The same things were measured in two ways. Each way mixes the same 10 hidden numbers, adds some noise and spreads widely along 5 directions of its own, which tell nothing about the thing.
Some things both ways: the first way, then the second way.
[ -9   1  27   3 -14   3   9  -1   6  -4  -1   6   4  11  -5  14 -24]
[ 12   6   4  -3   4 -22  -7 -14  -5   7  -5  -7 -25 -11 -14   5 -16  16
   2  -1]

[  3   1  17   3  11   5  -6   0  -5   2  13 -17 -14 -22 -10 -12   3]
[-26  -1   2   2  -8  -7  -4  11   7  -6  11  -3   8 -11 -15   6 -12  22
  -2   8]

[  5  -7   2  22 -14  -3 -10  -5   2 -27  -1 -15   7   2 -15   6 -26]
[  0  -6  12  -5  11   5  -9  -7  -6 -11   8 -18  12  11   2   0  -2 -23
  23  -1]

[  9   0   2   6  -4  -4  -3  -2   7  -6  -6 -13   4  19 -12  10 -12]
[-13  17 -12  -6   9  16   1  -2  17 -18  20  -5 -11   0 -13  -4   6 -14
  -3   3]

[ 11  -3 -14   7   3  -3 -13  -4  10 -12   1  -1  -7 -12  -2 -14   3]
[ 12 -12  -3   0  -3  10   7  -2  10   7 -10   5   7   7  15 -12   4  -2
  -4  10]

[  9   4  -7   5   6  -1 -13  -2   2   7   6 -10   2  -8  -2  -7   7]
[-10  17  -5  -6  -2  -6  -7  15  -1  -9   4  -1  12 -19  -6  -6   7  -7
   6   3]

[ 22   1   2  -2  15  -8 -11 -18  10   7   2  -8  -3   8 -10   3  11]
[  3  23  -2 -18   4 -11  -4   6 -10   0  -2   2   0 -14   7 -10  17 -10
  11  -1]

[  9  -5   4   3 -15 -11  -9   6 -12 -21 -13 -12   9   1   6   3 -24]
[-12  -1   1  -9  13 -22  -1  -2  -3  -1  -2  -2   9   2  -9  -1  -3   5
   6   7]

[  9   3   5 -11   1 -17   2   0 -14   3   5 -12  -2   5  -4   2 -18]
[-11   5  -7  -2  -2  -4  -1   7 -11  -6  10  -1   1 -10  -5  -2   8  12
  13  -1]

[  8   0   1   1  23   6 -24  -2  14   1  11  -4 -20 -15  -3 -11  15]
[ 27   0 -11 -15   0  -1  11  -7  -4  11  -4   3 -23  -6   7 -16  16   7
   2  -4]

[ 13   1 -17  13  -3  -4  -6  -2  -9  -2   3  -8   3  -2   3 -13   3]
[-14  -5   1   4  -8  -1  -6  14   7  -7  -7  -5  38  -4  -2   4 -14 -19
   7  12]

[-2 -1 -9 -6 14 -1 -2  9 -9 -1  6 -8 -9 13  3  5 -8]
[  3  -2  -3  -3  -7 -18   5  12 -11  13   6  18  25 -14  -9  -3  10   4
   0  -5]

[ -5 -10   9   6  10  11  26   6   4  -1  12   2 -29  -2   5  11  -2]
[ 29 -15  -7   3  -2 -22  -7  -4 -14  14  -4   2   3   0  14  -5  -2  12
   5  15]

[ 14   8 -13  12  14  15  -2  20 -18  -6   8 -19 -35 -10  16 -25  27]
[ 10   4   6  -2  -6 -18   4   1 -11  -6 -19 -11  11 -11  -1   5 -14  -2
  26   4]

[ 16  -6  -4   5 -22  -2  -1 -13 -11  -3   0   9  11 -13   7 -10 -11]
[-10 -18   6  -7  12   4  -7   7  12  -9  14   0  18  13   5  -2  -2  -1
  -2  15]

[ -9   9  -2  10  -5  11   3 -10  14   1  13  17  -3  -7 -13  -6  -8]
[ -1 -11   7   6  -1  20  -5   3  16 -15   7   3   9   4  -9  15 -15  -7
  -5   1]

[  5   8 -14   4  -3   3  10  -4  -3   5   4  14  -9  12   5  -6  -5]
[ 13 -12  -4   4   0   7   3  -1   7 -13  -3   3  15   7  -6  15 -17 -14
   6   5]

[ -3   8   3  -4   4   4   1   0 -16   2   6   5   0   2  12   1   0]
[ 18 -18 -12 -11 -10   0   1  -1   2  20  -9  10 -18  -9 -10   5  -7  19
 -19  -9]

[ 18  -1  15  12   0 -16   5   2 -12 -16  -9 -35 -12   4  -8  -1 -12]
[ 12  -5  -5 -12   1   5   8   4   8   0   8   7 -21  -1  14 -11   6  27
  -5  12]

[ -1  10  -8  20  -2   8  -5   6  11  -6  -3 -15   0   1 -10   0   1]
[ 17   2  -2   9  -5  12  -7  -5   5  -6  -9  -4   2  -4  -5   8 -15 -22
   4  -1]

[  6   3 -10   0   0  -5  -9   4  -6   4  -1   4   5  21  20   4   2]
[  1  -3  -2 -14   5  -8   7  16  -8  13   9  31  32  -7  -5  -7   8 -14
   1  -9]

[ 19  -2  -4  16  -8  -9 -33  -3  -3 -16  -5 -23  13   4  -9 -10  -9]
[-17   8   3 -15   1   6   9   9  15  -5  15  -5   7  -5  -7 -12   2 -10
   3   2]

[  1  -8  13  -2   3   1  25   1   3  10  -1  -9  -7  14  -9  16 -11]
[ 12 -15 -11  20  -4  11  -8  -5  13   4  15   8   2   7  -1  -2  -8   2
 -17  12]

[-2 13 -4  6 -5 11 10  4 -3  9  2 14 -2 -2 21 -5 15]
[  5  -6  -8  -5  12  21  -8   3  12 -14   1  13  -6   1 -10   5  -6 -11
  -9  -4]

[ -2   5   6   2  -2  14 -10   9   1   4   4   1   2  -3   9  -3   9]
[  3  -5   9   2   1  -5  -2  -1  -2  13   5  14  11  -5 -11   0 -10  -5
  -1  -9]

[ 22  -2  11  -4   1 -10   7  -6  -9   8  -3 -14   2   6   6   6  10]
[ 10  -6  -7  -9   8  22  -8  -2  -3   6  13  10 -15   6  16 -18  17  -3
  -1  -4]

[ 28   2  12 -10  -1   0 -16  -5 -18  13  -4 -13   2   1   7 -12  10]
[ -4   5  -1 -10  -1 -10   6  -2   8   6   7  -2 -14  -8 -13  -3  -9  12
  -3   2]

Other things, the second way, with their names:
q_488: [ 17   5   7 -20  15 -17 -11  -7 -17   1  -7 -11 -21  -7   8  -9  13   7
  14  -5]
q_573: [  4  -5   0  -5   0 -19  -7  10 -19   8   1   3  24 -11   5 -10   7  -3
  16   1]
q_737: [ -3  24 -15 -15  -1 -12  -6  -2  -6  -7   3 -21 -22 -14  -6  -5   8   0
  10   4]
q_993: [ -2   2  -2   4   5  10   6  -7   7 -14 -11   1  -2  -2 -19   7  -7  -9
   3  -7]
q_101: [ -1  -4  -5   5  14  15 -14   5  12 -10  21   9 -14   0   5 -18  21  19
 -17   9]
q_611: [-19  -9  -1  10   5   0 -10 -20   3   3  -9 -26   6  11 -13  -5 -13 -16
   9   3]
q_110: [ -8 -14  -2 -10  -6   0   3   8   7  11  -2  11   9  -6 -11   3  -5  11
 -14  -4]
q_664: [  4   2   6   7   7  -8  -2 -12   6  -4 -13 -14   0  -3 -14  -2 -16 -12
   8   3]
q_134: [ -3  -8  -4  -2   2  11  -5  -4   1  -4 -17  -2  -6   1  -1   2  -3   3
   1  -2]
q_236: [ 10  -3  25  -6  16 -15  -4  -3 -11  12  -8  17  10  -1  10 -12  15   8
   3  -6]
q_9: [-16  15   3  -2   3 -10 -13  12  -6  -5 -16   1   6 -17   8 -12   9  11
   6   8]
q_954: [  1 -15  -3  -8   6  20  -8 -15   4  -3   2 -17 -14  15  -1   0   3 -10
   3  -6]
q_22: [ -3   1  -8   7 -11 -12  -8  -5  -8  17   1  -5  -2  -9  -4  -8  -5   8
   2   2]
q_215: [-18  10  -3 -12   7   6  -7  10   0 -11  10   5  -7  -9  -3  -3   7   8
   3  -1]
q_858: [ 11   2  -3 -11  -2 -18 -13  -3   5   4 -22 -19 -20 -14  -2   0  -6  13
  -9   9]
q_153: [  3 -23  -7 -10  -1   6  10 -11  17   8  -4  -4  -6  13  -8   4 -15   4
 -11   5]
q_301: [ -9  11   0   2  -2  -1  -5   1  11  -6 -13  -5   9  -7  -5   0  -8 -12
  -1   8]
q_349: [ -8  14 -11  -6   6  -3  16   3   2   2  15  25  -4  -7 -11  -9  15  12
  -6  -4]
q_493: [ 17   5   1   2   4  -8  -7   6  -5   0  -1  14  -3 -18  -5  -8  -1   3
   2  -3]
q_755: [ -9  -1   1   6  -9 -16   0 -11 -18   7 -13 -14  12  -4 -11   9 -20  -5
  26  -4]
q_61: [-27  20  -5  -7   0 -10   3   2   4  -3   4   2 -12 -17 -23   1   1  16
  -6  -4]
q_773: [  3  -7  11  13  -2 -28  -3 -12 -10  20 -13  -1  26  -3 -11   2 -12  -5
   6  -1]
q_633: [ -3  -6 -21 -15  -9   5  -2   4   8  -9  -2 -13 -21  -7 -16  13 -13  12
  -6   3]
q_69: [  0 -12  -7  18 -10  20  -8 -11  -3  -5 -13  -9  23  11  -4  16 -19 -33
  13  -4]
q_883: [ -2  -1 -16   0   3   9   4  -4  14  -8  -4   4  10   9  -8   9  -9 -19
  -5   8]
q_770: [  6  22 -16  -9   3 -11 -18   0  -5 -10 -20 -13 -31 -17   7  -3   9  15
   0  11]
q_208: [ -4  10 -11   9   1 -22 -10  10  -3  -7  -4   2  16 -15  -6  -4  -7   2
   5  17]
q_372: [ 13  -9   4  13 -11   2   2 -12  -2  19 -12   3  16   9  19  -9  -1  -6
   3   8]
q_254: [  7  -7  -1 -10  -7 -15   3  -8   0  20  -8  -4 -17  -8  -6  -7  -5  22
  -6  -2]
q_810: [ 12 -28  10   0 -11  -7   1 -15 -11  28 -28  -5  25   9   4   4 -14 -11
  10  -8]
q_677: [  1 -12 -14  -4  -2   7   5  -6  16  -1  -4 -10   1  11   0  -2  -3  -3
  -6  14]
q_549: [ 39 -15   0   1  11  10  -2 -12   6   0   9   5 -10  11   6  -3   6  -8
  -5   2]
q_539: [  0 -11 -10   6   0  25   7  -6   8   0   5  21  -3  10  -7   9  -6   2
  -9  -6]
q_654: [ 11 -12   3  -8 -11 -12  -6   5  -8   4 -20  -4   7  -6   8  14 -14  13
   7   5]
q_588: [ -8 -15  -6   4 -11   6  -2  11  18   8   6  12  12   1   7  -2   0  20
 -24  18]
q_904: [ 13   2 -12   4  -6  -2   1  -1   7   2  -2   4  -3  -7  -8   2  -9  -3
  -7   6]
q_675: [ 17 -15  -5   3  -4  28   9  -8  -3   6  -5  13  10  13  13  -2   5 -19
   7  -9]
q_926: [  1  11   2 -25   5   4   2  14   2   2  -1  20 -22 -20   1 -12  20  22
 -11 -12]
q_843: [  0 -22 -11   5 -15  11   5   5  -3  18  -8  17  23   6  10   1  -6   2
  -3   1]
q_53: [-16  -5   2  -6  -2 -14  -6   7 -10   7   9   3  26  -5 -13   7 -11  -7
  11  -5]
q_589: [-24  -4 -13  -3  -1   6  -4   6   2  -8  -6   0   8   1  -6   4  -1   4
   0   3]
q_284: [ 11 -24  -4   5 -11  17  12  -8  12  19 -10   7   6   8   1  -7  -4  -1
 -12  -2]
q_347: [ 19   1   3   3  -8 -20  -3 -17  -8  17  -1 -18 -10  -5  -2  -3 -14   2
  11   4]
q_893: [-18   0  -7   1   5  -4   0 -12   9  -7  -1 -22  -8  -1 -29   2 -19  -7
   8  -1]
q_627: [-13 -10 -10   2  -5  19   0   1  22 -12  -5  -3   2   7 -10  16 -19  -1
 -12  10]
q_468: [-21  -4  -9  -4  13   3  -9  -7   7  -9  -2  -8  -4   4 -23   3   4  -5
  -7  -5]
q_162: [-27  -3   1   3   1  -5   9   3  -1  -1  -9  16  38   1 -23  17 -19 -15
   7  -7]
q_314: [  2  19   2  -9  20  13 -11  -5  10 -24   0 -15 -23  -6  -6 -10   8 -17
   7  -1]
q_398: [ -6  14  13   2   1 -24   5  -3  -8  -2  -1  -5  32  -7 -16   5 -16 -26
  24  -1]
q_874: [ -9 -17  -3   7   7  12  -8   1  -1  -3   3   6  25  12   2  -2  -3 -14
   7   3]
q_318: [  6   3 -10  15  11   8  -3 -15 -16 -13 -13   4   1   4  -8   6  -2 -15
  21  -9]
q_442: [ 10 -10   8  20  -5 -17 -12  -8   1  13  -8   0  12  -1   5  -2  -9  12
  -7  16]
q_258: [ -5 -16  -5  14  -8   1   3  -8   0  22   7  15  22  11   2  -3  -5   0
  -7   4]
q_521: [-19   5  -2  -1  -5  -5   6  22  20   1   6  22  16 -20 -19  -5  -5  13
 -21   5]
q_601: [-13  18  18  -3   9  -8  -8  -3 -10  -2  -2  -3  -1 -12  -5  -8   4   0
  15  -9]
q_164: [  4   2   4 -12  -1  -8  14  10   4  13  -7  26  15 -10   1  -8   7   7
  -8  -2]
q_987: [  7   6   8  -4  -4 -28 -14  10 -19   1   0  -5  11 -20  -3   5 -14   3
  21   1]
q_487: [ 18  11 -17 -13  -3 -15 -13 -10 -12  13  -9 -15 -23 -13  -2  -7  11  -5
   0  -3]
q_916: [-13  10 -12  -6  -4   2  -7  -6   9  -2  -9 -29  -2  -5  -9 -10  -5 -25
   7   7]
q_915: [  0  -7   6  -8   3 -12   3   2 -14  11  -6   7  20  -5  -1  -8   8  -3
  12  -9]
q_819: [  5  -6  -1   0   0  17   4  -5   1 -10   5  -4  -4   7   3   1  -1  -3
  13  -1]
q_11: [ 22  -7 -10   0  -9   8   8  -6   8   5 -11   5  -9   5  16   0   1   9
  -7  12]
q_685: [  3   9  -6  -5  -2 -22  -5   4  -1   3  -5   4  -6 -11   3   0   3  23
  -7  14]
q_595: [ -3 -18 -16   8 -18  14   9 -11   3  14   2  -6   5   8 -10   2 -12  -6
   1  -3]
q_886: [  1 -13 -36  -2 -11  14   6   6  31   1  18   2 -23  -2 -15  -5  -5  18
 -33  18]
q_59: [ -2  11 -17   1  -5 -19  -1  -8  -5   3 -11 -18 -11 -18 -25  -4  -9  -5
   9  -2]
q_758: [-12  -2   3   6   5 -29  -2   0  -9   4   2   4  25  -8 -20   3 -13   0
  10   2]
q_267: [-17   5  -5  11   0 -14 -11   6   5  14  14  16  19  -8  -8 -12   6   4
 -18   9]
q_456: [-17 -24   5   4  10  -3   5  -9   8  21   7  23  23  17 -14   0 -11   4
 -16  -2]
q_185: [  0  -3   1  -3  14  11   1  -2   4   2  11  19 -11   2   2 -14  15  14
  -8  -4]
q_523: [  7   4   8   4   3 -19  -6   0  -8   0 -10   0  15 -13 -10   2 -12  -9
  13   0]
q_542: [  4 -19   5  14   9 -33  -7  -2 -11   9 -17  17  29   0  -5   6  -8  18
  -2  10]
q_968: [  1 -15  -9  11  -6  18   3 -16   5  -2   9 -10  11  17 -12  10 -19 -26
  10  -2]
q_207: [-14   9   3  -3  10  -2  -1   4  13 -23   7  -6  -1   0  -8   4 -11   3
   6  14]
q_268: [  2  12  -7   9   9  22  -2 -11  14 -18  -2  -4 -23  -1 -12  -2   3 -10
  -3  -3]
q_815: [-21  -5   1   1   7   7  -5  12  11 -15  11  15  17   6  -2  11 -15   7
  -2  13]
q_75: [-15   3 -11   9   9  -3  -5  14  -4 -20  -1  17  28  -3  -5   5  -1  -2
   9  10]
q_952: [  0  12  -2   8   6   8   4  -7   5 -11   9   5   5   6  -3   2   4 -13
   4   3]
q_25: [  4  20   3 -21   2  -8 -10   9 -16   3 -11   1  -4 -22   7 -11  14  -6
  13 -10]
q_908: [ -5   3 -11 -10   3 -13   8   5  -1   3  24   5  -1  -3  -7  -9   5  11
   4   7]
q_898: [ 10 -17  -5  -1   1  16 -10   4   0  10   8  16  22   6   2  -2   2 -26
  -6  -7]
q_294: [ 30 -10  -5  -4  -9  11  -2  10  -9   6 -13  17   7  -6  26  -4  14   3
   1   0]
q_930: [  1   1  11  -4  -7  16  -8  -3  -3   5  -8 -10  -5  -8   2  -5   1 -11
   9 -15]
q_98: [ -3  17  -3 -13   7 -12  -9  15  -9  -1   6  15   3 -20  -2  -8   5   0
   5  -1]
q_38: [ -8  18  -9 -10   4  13 -10  15  15 -26  12 -10 -11 -14  -4  -8  11  -5
  -3   8]
q_342: [ 23 -14  -4   8  -2  13   2 -15  21   6   4   0 -19   9  -4   1  -7   6
 -20   6]
q_713: [ 23  -3  -1  16  -2  -6  -9 -21 -22  10 -13  -2   2   3   3   6 -10 -13
  19  -6]
q_919: [  2 -10  -8   0  -8  -5  -7  12   5   9  12  10  17  -4   3  -1  -8   3
  -9  13]
q_450: [  4  -4  -1  -5   4 -18  13   2   7   7   7  14  -1  -1  -2  -7   4  26
  -8  12]
q_68: [-11 -10   1 -12   6 -12  12  -1  20   7  10   6   0   2 -23   0 -14  14
 -15   6]
q_280: [  5  -1   4  -9  13   8 -13  11  15  -9  22  11   2  -4  -6  -3   9  -7
 -17   1]
q_681: [  1  -1 -23  -1 -12   8   3  -1  -3  12   2   7  -8  -7  -9  -1  -5  -1
  -3  -6]
q_986: [ 12   4   4 -18   9  -7   2   8   8  -6   3  11 -14  -8   3  -3   9  21
 -10   6]
q_189: [ 27  11   3 -14  12   5 -15  -5  -3  -1  -8   1 -30 -12   3  -8  10  -5
  -1 -10]
q_315: [ -4 -12  13  -7   8   8  -2   5  -6  -1  -5  18  26   9  11   6   4  -6
   7  -5]
q_262: [  3   0  -9  -8  -1  -4 -23   2  11   1  -4 -16 -22 -13  -7  -4  -3   8
 -19   8]
q_174: [ -3 -13   1  25   5  20 -16  -5   3  -6   7   9  16   9  -4   2  -7 -13
  -2   0]
q_672: [  6  16 -12 -19  -2  -4   3 -10  -3  12 -16 -12 -34  -7  14 -20  14  13
   3   5]
q_227: [  9  -5 -21   2 -13 -13  -4  -4  -5  -3  -6 -19 -13  -6  -7  12 -22  11
  10  14]
q_571: [ 18   3   5 -15  -3  -1   5   5   5  -3 -10  -4  -8 -11   9  -5  -3   2
   7   5]
q_259: [  4 -15   9   0   7  -9  -4   3   0   2   8  19   7   3  -1   7   0  21
 -10   3]
q_15: [-14 -24 -16   4 -12  20  -4  -4   2  18   5   6   5  13   2   0  -6   5
 -10   0]
q_816: [-11   5  -7  14   1 -10   8  -6  16 -13  -9  -6   6   2 -10   2 -19   5
   3  23]
q_423: [  2   1  -9 -16  -4  26   3  20  25 -10  36  10 -12  -7  -3  -7   8   4
 -19   4]

Some of these things the first way, each followed by its name:
[ 19  -6   0 -10   9  -9  -3 -19  18   2   2   0  -5   5 -20   2  -3]	q_372
[ 17   2  -2 -12   3   8   7   3   3  17   4  12 -26  -5  13 -21  18]	q_816
[  7  -6  12  10   9   1  16  -3  -4   7   7 -14 -10   7  -2   9   4]	q_919
[  4  -2   1   3  -1   7   4  -2  -9 -11   5  12 -13  11  13  -3  -2]	q_153
[ -7  -2  11   2  -8  -8  12   3   8  -5  -5  -9   9   5 -12  14 -22]	q_174
[ 19   3   8 -15   3  -8  -7  -2 -16   7   4  -8  -5   9   6  -5   1]	q_755
[ -3  -4  -6   7  -7  11  18  -2   7  -7  -3  10  -6  16  -5  12 -20]	q_549
[  3  -1   4   0   7  -4 -27  13  -4  -3  -4 -22   5  -1   4  -2  -6]	q_59
[  3  -4   4   1 -16   1  12 -13  -9   8   0  12  21  -1   4   8 -11]	q_262
[ -5  -1  -6   8 -17  10  23  -7  -3   4   2  22  10  19   6  11 -14]	q_280
[ -1   2   7   5  -8  11  42   4  -4   3   9  20 -30  25  18   1   2]	q_207
[ -2  -8   4  10   7   4 -36   8  14 -25  -8 -27   6 -20 -20   0 -15]	q_773
[ 3 -4  6 -9 -4  2  5 -7  7 -7 -1 21 -5  4  6 -1 -5]	q_236
[  3  -8  14  -8  -2  -4   6  -7   6   9   1   0   3 -20  -7   0  -9]	q_101
[-14 -14  15  22  21  -4  -1  11  10 -25  10 -24 -21   3  -7  13 -11]	q_573
[ 10   0   7  -7  -8  -3 -15  -4 -12  -2   0  -1   8  -3   5  -6  -9]	q_254
[ -1  14 -13  -4  -9  10   1  10   8   5  -3   9   0  -4   4  -8   4]	q_268
[-18  -8  21  17  10   4   0  13  20 -17  13 -10 -23   4  -7  16 -18]	q_908
[ 23  -3  -5 -23   5  -1   3   0 -38   6 -11  -7   4   9  21  -3   9]	q_468
[ 0  8 12  2  9 -7  3 -3 -1 -5  3  0 -8  9  4 -1  4]	q_926
[  4   0  22   9   0  -2   2  -7  -2  10  10 -11  -1   0  -5   3  -7]	q_987
[  1  -1  -1  -3   6  16   8  13  -2  -3   7   8 -30  -5  13 -11   4]	q_450
[  9   7  -6  -7  -3 -13  -2  -3 -12  -4   2  -2   4  -9   7  -6  -4]	q_589
[ 10  12  -6 -15  -5  -8 -10  12  -5   2 -10  -9   2  11   6   0  -8]	q_349
[-14   1  10  12   2  -5   0  -5  28  -3   3   4   1  14 -18  15 -24]	q_904
[ 18  -6  -6  -7   1 -12 -13 -15 -15 -14  -1   1   7  13   2  -1  -8]	q_810
[ -4  -2  12  -1  -4  -3  33   5 -15 -14  -5  -4 -13  19   0  14 -24]	q_259
[ -4  -3   3  10  -4  12  -5  11   8 -10  -1   4  -8   3   7  -6  -1]	q_664
[  0 -10  11  -3   6   3  -3   7  10   3  -4 -16   5  -6  -7  12  -1]	q_267
[ 21   0  -6  -9   4  15  16  -9 -26  17   4  12 -11  -4  21 -13  25]	q_858
[ 16   9 -19  -8 -15   0   2 -11  -2  15  -1  21  10   6  11 -12   7]	q_301
[  9  -1   8 -10  15  10   3  -9   4  27  11  17 -18   4  11 -11  23]	q_523
[ 10   7   4  -8   9 -18   2  -1   4  12  -2  -8  -8 -10   2  -6   0]	q_75
[  2 -10  27 -10  21   1  -7  -4   5  14   9   0 -16   3   3   1   3]	q_758
[ 6  2  1 13 -5  8 -5 -1 10 -4 -3  0  0 -3  2 -7  8]	q_314
[ 19   7 -18 -23 -14  -9 -14  -6 -20  16   4   8  16   7  11  -7  -9]	q_595
[  6   5  15 -11   3  -5  28 -10  -8  15  12  15 -13  20  11   6   6]	q_215
[ 13  -7 -11   5 -13  -9  -8  -8  -3  -5  -2   2  18  20   5   4  -9]	q_916
[ -6   7   2  -7  -7  10  -3   4  13   1   6  19  -3 -20  10  -8   3]	q_185
[-12   4  -1   8 -17  -5   1 -12  12 -15   9  18  16  18 -11   9 -24]	q_930
[ -3   2  15   7  12   3   0  10   6   8   0 -13 -11  -1   3  -2   9]	q_493
[  8   3  16  -5 -10  -5  -7  -4   4  -2  -3  -2   8   4  -4  -1  -5]	q_601
[ 11  15 -11 -20  -7 -10   1  11 -11  10 -10   0   3   0  16  -6   0]	q_318
[ -2  -3  -1  -2  -2  -4  -2 -14   9   2   3   8  15  11  -8  22 -17]	q_487
[ 23  11  -1 -24   5 -15 -19 -15 -10  18  -3  10   7  11  11 -13   9]	q_162
[ -8   1  -5   7  -5   6  -4   5  12  -5  11  13  -3 -22  10  -5   2]	q_874
[ 2 -7 22 -6  3 -3 -3 -2 -4  2  2  3 -5 21  8  3 -8]	q_893
[ -3  11 -16   6  -2  -7 -20  -6  25 -13   7   9   5  -6 -12  -2 -11]	q_675
[ 10   1   6  16   9  -1  -3 -14  11  -2   9   2 -17   7  -7 -11   6]	q_571
[-20   1  -2  13  -4   8  -6   6  17   1  13  10   1 -16  -1   2 -18]	q_886
[  6   6   2   2   1   6  18   8 -18  10  12  -6 -19  -2  12  -1   1]	q_227
[ -9   4   4  -2  -3  -3   9  -7  21   4  15  29  -6 -16   6  -7   4]	q_9
